The rows of a group lie close to one hidden flat surface of 14 dimensions, which passes through zero. Surfaces can cross.
(in the rows, 128 means zero)
Known rows, each followed by its group:
[122 115 174 137 124 121 124  95 103 112 138  90  86 117 142 111 131 161] | J
[108 147 135  97 168 155 120  89 116 115 136  96  70 148 144  85 115 193] | P
[138 145 122 119 104 115 114 140 197 125 123 134 132 104 145 103  89 106] | J
[155  61 155  71 145 125 108 190 119 151 100 140  52 130 113 173 130  72] | P
[143  85 162 166 151 124 111 183  78  84  87 126 158 128 166 144 107 111] | J
[106  96 143 148 108 176 160 158 153 148 170  76  46 165 170 124 111 128] | B
[126 131  89 104 154 163 156 134  91 144  97  90 152 148 124 137 134 118] | V
[ 99  72 143  77 128 181 132  63 159 132 108  94  95 171 108 121 142 105] | J
[109 136 166 117 163 150  95 117 102 133 139 180 117 118 110 130 125 106] | J
[136 109 115 122  95 152 156  98 166 155 129 104  87 174 140 115 132 178] | P
[134 147  93 133 178 110  92 126 137  71 142 187 112 132 116 111 159 105] | B
[123  89 120 113  87 118 126 111 133 119 104 154 145 135 154 187  97  97] | J
[125 210 109 118 152 107 164 167 136  96 105 104  91 133  86  84 127 119] | V
[136 127  97 140  96 109 129 187 117 205 154  71 115 135 117 108 133  97] | V
[107 157 120 131 148 142 171 154 143 145 106 129 181 137 112 145 111 146] | B
[116 130 112 124  85 136 138 178 156 187 221 111 127  86 146 186 120  86] | P
[ 81 159  91  85 128  86 133 107 146 170 165 123 139 112 108 162 114 143] | J
[130 128  65  83 125 136 141  99 124 156 133 135 186 133 117 136 172 145] | V
[101 154 136 191 135 134 133 125 128 128 145 167  75 143 133 149  89  93] | J
[113  98 146 157 139 121 110 141 110 101 141 142  54 165 129  95 150  94] | P
[196 190  63 174 137 134 116 152 159 124  77 163 123 150 153 134  52 118] | B
[ 77 153 103 125 197 103 118 109 141  71 134 173 134 118 134 148 112 126] | B
[161 128 119 132 189 153 128 142 100 113  82 116 162 150  93  95 173 134] | J
[128 151  95 113 156 145 141 168  84 189 113 101  95 189  98 137 113 149] | P
[ 88 117  55 130 153  97 165 127  96  81  83 155 174 174 130 186 132 103] | P
[ 69 143 127  91 148 115 123 139 200 125 171 110 152  94  70  49 190  61] | B
[ 93 120  58 122 143 122 130 122  98 161 137  89 116 156 135 120 131  85] | V
[156 128  98  55 207 117 177 169 120  94  74 129 119 116 109 184 160 176] | V
[ 97 108 188 113  67 127 111  58  92 139 138 139 186 106  92 171 134 100] | J
[159 180  71 114 121 139 121 107 112 124 134  79 125 139 103  96 145 107] | B
[138 110 118 152 135 150 103 112 103 161 127 122 144 158 137 147 107 142] | J
[153 120 116  95  98 126 132 167 132 152 140 119 142 111 147 163 121 141] | V
[144 175 108 133 115  95 122 124 133 171 121 145 117 132  96 128 108 135] | P
[110 152 129 125 142 133 156 168 184  92 119  99 121 135 108  76 136 103] | V
[112 171  95 132 164 122 121  72 124 159 143  71 123 136 104  81 139 182] | B
[103 107 136 169 174 129 105 125 118 170 142 111 154 133 124 131 118 145] | V
[ 78 108  94 120 172  77 100  77 169 177 139 173 133 113 128 137 118 136] | B
[141 143  97 111 209 119 107 127 123 130 121 164 141 125 112 129 153 166] | V
[114 117 137 156 104 169 174 154 164 140 131  81  76 144 139 133 103  61] | V
[130 128  72 101 151 111 120 188 111 157 139 103 133 133 151 148 106 140] | P
[117 164 101 182 212 141  96 145 125 137 131 132 102 150 133 120  78 111] | J
[ 81  99 187 108 103  77 132 122 115 139 136  70 116  76 147 149  97 131] | B
[128 139 147 108  97 179 102  77 165 122 149 152 139 108 158 107  99 131] | J
[210 123 104 131 107 143 141 138 175 185 157 135 133  58 154 188 140 142] | P
[117 158 119 129 135 112 140 132 100  96 148 133 122 116 102 100 181 112] | P
[107  77 188 164 128 122 118 108 166 119 128 122 143  98 152 153 100 120] | P
[150 127 120 166 204 137 139 169 130  81 148 106 118  66 164 129 162 109] | P
[ 93 147 143 145  71  90  95 105 125  89 210 112 104  96 166 150  91 110] | B
[151 137 183 130 118 139 136 121 162 123 147 114  77  72 121 117 137 110] | P
[ 61 157 138 160 185  55 100 134 136 110 141 117 132  98 109 122  97 108] | B
[139 126 123 135 131 114  50  52 127  98 144 170 151 113 121  89 149 110] | B
[126 152 130 165 108 150 135 136 102 162 152 112 113 169 123 131 109 163] | V
[ 88  97 162 157 138  55 116  86  81 125 138 121 103 126 118 150 139 165] | P
[134 113 130 116 127 138 130 126 102 123 100  91 171 149 123  85 149 152] | V
[179  95 178  97  82 194 127 153 114 140 111 160 140 131 132 113 152 123] | J
[117  54 114 109 129  99 121 141 154 111  81 119 156 146 162 154 103 128] | J
[113 131 126 153 136  98 103  83 134 112 161  96 108 138  92  69 180 140] | B
[151  98 136 154 131 114 159 146 176 195  42 142 187 149  77 102 147 144] | B
[108 145 102 121 152 126 132 110 165 124 153  97  88 120 172 121  93 171] | V
[169 164 138  94 131 111 106 149 132  77 112 121  97  65 184 119  69 145] | B
[121 110 114  58 150 152 150 112 123 135 134 135  66 145 106 156 171 130] | P
[126 119 179 181 111 106 125 167 153  80 100 145  78 154 120 105 102  78] | V
[107 109 149 144 109  89 163 133 155 131  69 181 130 141 125 169  92 126] | J
[130  79 162 179  61 123  95 143  82 172 160 121 125 177 121 107 145 125] | V

New rows, each followed by its group:
[118 156 127 100 148 127 133 103 142 125 116 105 135 105  92  81 156 117] | B
[ 51  90 175 139 108 136 151 133  89 140 191 139 153 137 131 197 143 142] | B
[136 120 159 130 131 122 116 120 155 143 101 145 106 107 105  94 129  75] | B
[112 113 151 123 131 143 158 175 157 123  79 143 187 122 119 144 111  91] | B
[169 118 161 128  99 133  91 125 157 147 144 164 110 102 120 105 138 114] | P
[ 59 147 175 115 178 166 173 103 156 137 164 161  80 111 117 121 147 160] | B
[171 148 130 152 109 129  98 109 129 159 124  64 104 124 120 107 100 115] | J
[136 111  95 114 143 142 154 129 164 129 127 164  96 155 143 125 156 158] | B
[125 179  86  99 146 126 184 145 121  82 136 137 141 107 166 130 145 191] | J
[127 110  82  97 177 140 110 114  90 104 138 148 173 137 137 149 172 148] | J
[ 92  93 122 138 113 152 122 102 108 101 126 146 167 183 146 125 131 128] | P
[108 154 118  98 143 119 144 113 137 115 103 146 147 112 118 143 114 128] | J
[ 66 162  72 120 178  88 142 107  80  94 158 155 140 157  80 121 203 132] | P
[164 127 108 130 116 128 107 167 124  95 129  99 100 134 178 125  95 125] | B
[114 196 141 104 157 133 123  94  80 150 172 115  82  55  90 120 147  78] | V
[137 140 108 121 199 111 116 190  90 194 114 150 125 127 101 149 126 138] | B
[137 119 163 198 105 115 180 134 122  75  92 144 137 136 152 125 136 156] | J
[105 137  99 151 123 129 169  78 130 152  99 117 114 130 109 159 121  71] | V
[129 133 169 185 117 149 108 136 119 145 170 170  86 136 130 130 117 124] | B
[136 109 118 102 110 129 163  79 112  73  64 120 120 153 125 116 157 129] | V
[ 87 104 134 150 184  68  93 110 155 152 147 158 169  75 122 179 115 117] | V
[167 121  58  90 139 103 154 153 149 150  92 170 109 140 126 158 151 135] | B
[ 82 100 166 155 162  99 108  92  78 125 137 110 104 120 124 139 129 123] | V
[144 112 155 202 129 157 116 160 149 138 131 161 162 166 147 114 111 177] | B
[147 159 124  88 134 145 151 149 185  73 119 164 124 106 118 122 145 115] | V
[ 96 115 147 145 110 147 141 156 121 172 164 100 117 142 121 138 124 109] | B
[134  99  98 114 154 142  70  94 132  92 125 129 191 142 135  85 158 120] | B
[117 120 167 115 143 123 132 121 171 127 104 158 101  84 169 128  76 147] | B
[166 130  71 137 159 165 123 170  90 133  98 114 128 183 122 137 127  92] | B
[123 110 166 252 104 173 115 123 104 136 196 112  86 171 137 107 142 109] | J
[134 116 161 124 166 134 146 116 169 138  87 170  89 119  85  82 175 116] | B
[ 84 111 177 102 168 101 136 116 119  82 107  97 107 101 133 116 122 149] | J
[108 114 169 172 124  91  81 157 148 124 155 141  80 115 136 107  95  84] | P
[ 88 120 141 136 160 127 118 152 132 129 158 109 179 148 112 101 152 178] | V
[115 171  73 118 143 127 120 132 134 121 107 130 173 132 144 120  80 106] | V
[ 93 105 154 155 121 138 141 172 159 105 146  93 149 132 144  99 132 114] | J
[116 169  63 124 134  40 166 116 150  97  79 134 121 171  95 116 136 172] | V
[113 101 128 108 133 123 113  78  76 186 118 101  97 126 111 142 133 100] | B
[139 138 155 116 127 105 152 142 146  99 100 137  94 103 114 121 136 119] | B
[108 142  99 158 116 130 142 131 106 162 126 114 156 163  87 159 126  82] | B
[172 139 150 119 137 145 111 128  87 111  95 140 115 123 130 114 124 135] | V
[129 184 145 106 134 154  95 117  75 110 114 163 138 135  99  88 117 104] | P
[101 111 147 101 152 180 177 190 106 159 163 152  60 135 137 177 141 118] | B
[191 123 147 176 115 147  76 153  85  84 110 153 174 148 136 120 120 124] | B
[173 106 111 100 159 163 152 137 182 157 113 115 127  94 135 136 155 138] | V
[138 140 119 164 113 102 123 168 131 170 151 110 101 160 102  90 143 144] | V
[167 158 128 120 160 160 139 138 135 149 115 159 131  99 118 174 120 126] | V
[ 74 155 178 103 133 113 174 132 110  94 121 171 130  91 121 154 120 136] | J
[ 89  87 138 134 164 113  78 128 108 133 154 118 168 129 133 102 143 135] | V
[127 122  81 148 158 154 174 114 109 116 129 127 135 182 127 123 188 187] | J
[142 137  74 101 130 100 142 139 145 157 133 172  69 131 101 150 159  88] | B
[ 80 154 171 137 142 129 130 157  94  61 215 138  92 108 148 148 136 156] | B
[119 118 132 182 155 133 154 136 165 120  76 178 132 169  95 133 129  94] | B
[123 159 108 101 110 119 124 170  98 123 173 103  81 143 139 107 122 143] | V
[126  63 147 110  98  82  85 110 129 102 124 141 147  97 164 131 130 110] | V
[145 165 125 132  95 189 182 102 172  99  98 130 143 153 147 144  92 162] | V
[126  97  97 148  62 129  70  93 122 167 149 133 189 145 178 104  93 116] | V
[133 147 115 108  92 144 136 108 105 142 142  90 125 121 146 119 117 132] | V
[151 127 134 134 102 121  85  55 125 159 138  94 117 116 116  70 143 133] | B
[128 139 119 167 113 188 181 188 191 126 115 137 187 183  97 106 144 101] | B
[109  97 155 104 191 174 111 129  97 183 140 110 127 123 132  99 142 169] | B
